All rows are made from the same 14 directions, up to rounding. Whole rows:
In the rows, 128 means zero.
[[102  99  71 130 133 164 166 114 124 112 119 136 103 110 154 102 147 128
  134 122 107  92 106 168]
 [127 101 128 148 137 103 137 168  99 125 166 124 179 108 109 140 193 134
   88  89 164 138  78 107]
 [123 139 123  99 135 190 110 119 141 136 128 163 156 124 113 143  94 154
  140 144 186 168 146 143]
 [146 101  95 118 101 144 147 132 111 155 134 143 145 127 134 117 111 113
  154 183 109 133 190 145]
 [139 152 140 135 125  87 158  85 155 110 129 133 150 115 133 125 113 105
  155 126 142 112 178 140]
 [120 141 101 120  73 129 164  86 166 131 134 140 114 142 141 121  67 111
  161 173  84 113 223 153]
 [111 115 101 123  90 122 153 133 140 131 158 127 143 139 133 135 126 130
  108 143 108 113 165 123]
 [ 99  98 127 128 143 111  83 133 170 138  83 134 122 148 145 128 108 139
  132 133 111 166 146 130]
 [130 113  69 149 101 169 128 116 134 157 164 102 147  82  89 132 124 136
  118 112 143 186 192 131]
 [152  95 116 117 167 121 122 172 126 167 152 153 150 126 106 130 163 150
  121 105 128 124 129 128]
 [143 113 145 156 177 108 117 145 128 162 106 146 131 104  72 112 187 178
  174  63 111 135 106 133]
 [145 142 179 150 126  73 118 153 134 133 100 167 108 167 127 110 127 144
  175 120  84 112  97 134]
 [131 140 138 115 136 112 143 101 140 120 120 120 123 135 129 127 114 110
  139 138 119 115 152 128]
 [130 114  94 123  95 187 134 123 106 123 108 124 162 141 134 113 149 120
  128 187 136 118 127 103]
 [109 107 117 127 112 114 130 137 152 122 128 146 118 160 151 128 102 107
  120 144  98 135 126 137]
 [122 167 113 151 103 125 134  68 201  98 135 126  95 130 145 127  62  80
  128 111 119 137 159 145]
 [124 126 137 103 197 107 131 114 122 120 131 111 120  94 128 134 129 136
  121  85 170 139 127 156]
 [127  89 107 117 159 112 118 125 161 168 141 126 140  94 126 152 122 110
  122 123 117 142 204 135]]

Rows cut short, each followed by the rest of it:
[100 120 137 100 138 110 150 104 148 111 110 130 154 162 104 125 124 138
 139 134 129] : [147 141 122]
[139 119 136 102 150 148 116 155 112 152 145 137 116 128 124 147 128 129
 112 135 124] : [120 117 124]
[148 144 143 150 124 157  93 145 108 160 121 120 129 104  93 132 155 167
 140 113 134] : [139 123 105]
[113 166 130 126 118 145 162  97  86  95 106 103  89 124 115  93 129 174
 162 113 130] : [117 102 156]
[152  77 107 144 127  91 115 183 151 166 152 189 135 133 169 130 109  96
 133 142  97] : [130 152 162]
[107 118 115 130 121 137 104 122 174 120 109 137 121 156 148 130 103 113
 114 139 114] : [142 126 122]
[111 138 129 118 114 105 158 127  79 115 138 111 124 112 122 113 113 176
 148 121 151] : [155 150 169]
[121 129 143 135 132 114 126 126 137 123 121 127 150 132 114 134 153 136
 125 115 134] : [124 117 107]
[152 148 138 125 149 113 133 113 145 114 123 138 119 142 135 115 117 109
 138 118 132] : [111 117 135]
[139 142 142 150  71 107 132 153 101 132 120 154 116 135 171 114 113 140
 161 170 100] : [ 92 143 148]
[124 146 150 122 148 103 116 124 151 133 107 142 144 123 130 128 139 180
 150 110 147] : [104 157 133]
[107 159 124 147 102 116 105 115 151 103 113  92 101 137 158 119 116 152
 104 112 128] : [116 130 119]
[137 150 155 184 108 140 100 128 148 172 155 130 100  67  85 170 134 118
 136  82  95] : [136 137 110]
[ 83 146 127 126  78 122 166 107 131 107 140 125  75 131 155 135  87 128
 132 141  80] : [ 96 142 157]
[123 134 131  75 140 153 156 128 103 120 144 142 124 150 123 130 106 142
 128 150 144] : [123 122 147]
[118  97 103 142 154 115  99 136 147 135 142  74 113  99 148 148 154  93
  60  97 119] : [126 124  99]
[114 104 141 149 129  61 170 131  97 136 144 125 143  91  95 126 150 140
 162  96 114] : [156 152 157]
[105 128 129 134 128 155 153  92 122 110 116 121 114 105 119 135 136  99
 139 129 117] : [121 103 130]
[136 177 129 139  80 147 135 127  81  89 137  97  84 153 137  99  97 138
 119 132 136] : [142  79 136]
[158 160 148 100 127 165  97 120 114 159 119 113 142  87 165 161 133 131
 123 188 156] : [ 53 198  97]
[149 162 134 119  93 137 110 135 141 134 138 130 169 144 142 137 129 154
 112 161 158] : [ 92 171  93]
[162 141 119 170  63 132 122 167 119 164 168 145 123 153  71 112 117 157
 146 114  89] : [174 135 121]
[117 134 180 102 102  99 121 141 105 118 129  90 173 178 108 159 146 116
  86 174 130] : [134 120  47]
[117  88  74 142 138 138 101 151 175 133 114 127 128 166 134 102 154 143
  95 104 101] : [135 105 112]
[128 132 111 139 151 146 125 109 177 135 141 153 106  90 146 144 114 106
 126  97 127] : [102 139 153]
[ 97 144 125 163  75 170 131 119 112 132 118 128 123  94 108 133 146 171
 151 125 119] : [126 125 127]
[108 112 133 128 135 162 113 148 108 152 137 139  94 111  97 146 114 142
 133 110 112] : [176  98 146]
[147 116 114 104 118 140 153 152 122 135 158 164 162 160 122 126 132 125
 122 154 132] : [112 127 125]
[115 152 166  72 129  91 148 132 103  99 114 119 146 197 122 114 120 180
 130 154 146] : [119 125 117]
[129 153 131 155 111  78 123 109 162  89 102 119 101 173 152  90  91 118
 140 113 111] : [145 116 141]
[112 153 139 152 130 156 144  73 145  91 102 148 116  94 137 130 112  92
 162 119 149] : [127  95 153]
[124 134 107 113 116 191 152 100 121 134 144 128 124 111  95 137 116 119
 135 141 129] : [137 140 130]
[125 132 165 119 132 144  69 181 106 164 123 144  94 120 150 158 115 165
 118 139 123] : [122 111 128]
[119 138 151 115 135  91 130 141  84  97 114 102  91 158 145 104 109 145
 127 124 129] : [149  85 148]
[135 101 136 162  84 145  93 156 103 152 102 152 171 122 126 133 130 116
 155 180 134] : [183 133 113]
[158  97 109 145 149 135 124 125 104 141 107 110 157  90 139 118 174  91
 135 147 137] : [115 137 113]
[123 180 202 155 107 110 101 115 138 129 145 125 111  92 120 184 101 105
 123 111 138] : [133 123 106]
[160 134 122 160 146 130 104 124 132 126 102 124 144 109 136 106 160 126
 140 112 152] : [119 114 120]
[141 138 113 134 144 144 107 136 111 158 153  90  78  78 124 135 126 150
 110  91 123] : [126 150 141]
[138 134 138 116 121 121 135 109 111 140 117  94 115 133 108 125 122 118
 142 152  97] : [129 165 110]
[139 155 166 130 126  90 123 118 131 119 116 141 159 135 117 126 108 146
 160 129 164] : [157 153 134]
[115  76 139 113 139 108 114 141 122 185 104 120  91 118 128 150 118 103
 151 169  38] : [128 185 125]
[190 163 143  99 120 120 137 152  68 137 187 104 142 147  94 123 101 132
 112 138 172] : [167 145 121]
[ 91  62  88  97 118 163 142 175  97 140 146 146 108 155 144 133 122 121
  98 162  88] : [143  93 147]
[131 124 155 113 156 149  98 148  71 144 123  99  78 100 134 148 119 116
 115 135 125] : [144  93 130]
[101 127 135 129 109 131 156 111 115 126 123 123 126 111 114 136 142 136
 145 135 107] : [111 138 128]
[136 133 113 145 122  91 143 117 139 105 116 134  92 143 166  92  97 110
 150 123 104] : [120 129 169]
[166 148 161  97 173 130 142 122 112 138 127 159 107 123 129 129 114 115
 164 136 130] : [ 92 123 152]
[125 132 134  80 151 111 115 141 120 114 133  87 100 151 188 141 122 116
  65 153 128] : [ 70 127 108]
[ 99 120 118  87 166 151 128 109 111 117 102  92 111 111 149 130 139 149
 112 137 144] : [104 133 132]
[113  84 153 128 107  95 110 186  80 174 135  85 154 133  95 158 194 153
  95 149  80] : [128 138  59]
[149 150 132 134 113  99 123 150 127 135 163 131 123 117 154 133 112 142
 114 118 142] : [106 156 142]
[129 130 141 117  87 146 167 130  57 143 126 147  99  98 151 129 104 122
 182 194  96] : [ 95 157 170]
[135 102 110 141 104 167 143 152  66 171 191  89  85  79  85 159 136  87
  98 124  79] : [156 120 117]
[132 153  90 116  79 162 196 108  87  89 147 133 148 150 119  85 124 153
 149 152 154] : [119 124 155]
[112 132 133 153 120 133 152 125 129 122 147 155 110  81 148 147 142 112
 132 106 119] : [ 82 102 153]
[109 118 134 135 122  91 145 127 128 102 112 148 138 139 155 115 118 124
 147 135 133] : [133 119 155]
[115 120 132 106 139 115 113 169  86 119 126 121 113 121 194 130 134 158
  98 142 153] : [ 91 106 148]
[132 127 134 136 138 101 119 120 120 130 115 102 114 102 152 129 127 115
 129 130 124] : [119 153 133]
[181 146 152 132 100 138 143 129  82 144 153 138 154 112 111 138 115  82
 153 173 142] : [138 148 118]
[151 151 128 141 149 115 138 120 108 107 163  86 106  99 129 128 142 100
  91  82 151] : [117  93 124]
[129 120 151 115 123 123 126 141 134 125  90 180 208 167 125 120 157 160
 162 171 159] : [117 128 108]
[122 137 185 123 155 101  99 135 116 145 101 148 140 112 102 142 113 173
 173 115 158] : [179 141 145]
[144 129  98 133 131 148 102 122 136 122 125 107 135 112 164 123 122 110
 101 139 163] : [127 143 124]
[120 101 131 121 142 160 107 134 110 137 102 109  98 130 135 138 139  91
 113 154  93] : [126  89 103]
[116 106 111 156 157 117  86 122 197 139 108 148 133 120 123 128 115 129
 133  84 133] : [180 140 141]
[108 105 180 167 151  49  97 149 181 114 106 174 142 140 159 153 131  84
 126 100 118] : [139  76 124]
[ 78 133 131 141 100 155 140 111 159 105 134 150 128 132 114 151 121 124
 118 114 125] : [140  89 125]
[119 117 161 121 117 135 170 111 140 114 136 190 164 158  88 150 109  64
 159 156 118] : [160  90 124]
[ 95 107 148  89 155  92 134 115 181 128 117 143 122 156 153 157 108 100
 116 147  91] : [ 95 156 121]
[ 83 117  96 111  80 136 138 113 146 110 121 112 173 150 144 129 122 155
 107 168 145] : [135 181 112]
[ 98 143 113 162  71 145 104 110 145  94  96 108 147 142 147 115 121 142
 117 144 151] : [156 121 108]
[115 118 142 140 106 147 142 121 155 133 131 168 159 128 115 158 146  91
 134 148 107] : [104 113 100]
[134 136 110 128 127 128 118 146 133 112 138 130 109 160 142 105 109 143
 108 109 138] : [144  96 143]
[120 121 120 145 108 105 134 144 131 116 122 141 167 136 145 114 160 156
 128 128 142] : [107 125 124]
[146  90  88 149 154 115 130 117 195 140 101 146 155 164 100  93 167 111
 145 106  84] : [124 134 106]
[100 118 143 145 112 113 112 113 175 142 107 130 136 147  88 142 122 131
 143 120  89] : [167 151 101]
[125 131 137 115 136 167  78 149 128 147 110 128  80 137 149 142 104 135
 113 145 109] : [124 108 122]
[ 98 127 145 124 110 120 131 138 104 121 139 102 121 113 146 156 146 127
  94 137 121] : [ 99 116 107]
[133 131 155 144  89  99 155 143  85 102 122 160 119 155 151 109  99  98
 164 164 113] : [142  85 158]
[135  99 147 173 131  95 106 156 111 120 140 140 164 110 121 141 130  77
 118 108 166] : [215  76 128]
[123 136 164 154 114 132 112 133 124 168 106 163 102  76 135 151 130 146
 184 137  90] : [ 93 156 147]
[ 96 164 182 124 124 101 115 104 123 111 127 110 145  84 137 171 106 144
 125 122 185] : [145 158 129]
[112 123 115 100 128 154 117 128 130 117 128 121 105 146 157 136  90 113
 100 154 133] : [138 122 135]
[127 103 139 134 172 108 162  91 122 100 123 118 147 117  91 128 141  53
 137 106 140] : [180  83 127]
[153 171 123 176 145 118 104 111 141 105 116  62  78 152  70  79 154 155
 115  34 113] : [163  61  97]
[142 169 130 128 110 155 128 129 103 116 134 116 135 129 120 114 145 174
 125 122 163] : [106 113 118]
[111 131 121  99 130 151 129 130 131 137 118 142 115 127 150 131 124 168
 135 146 122] : [ 84 152 143]
[132 148 138 135 113 116 121 118 152 119 120 142 125 141 143 125 101 125
 140 135 129] : [125 142 134]
[122 140 112 198  93  70 146 111 172 131 133 132 136  80 139 115 160 154
 155  76 103] : [ 82 182 145]
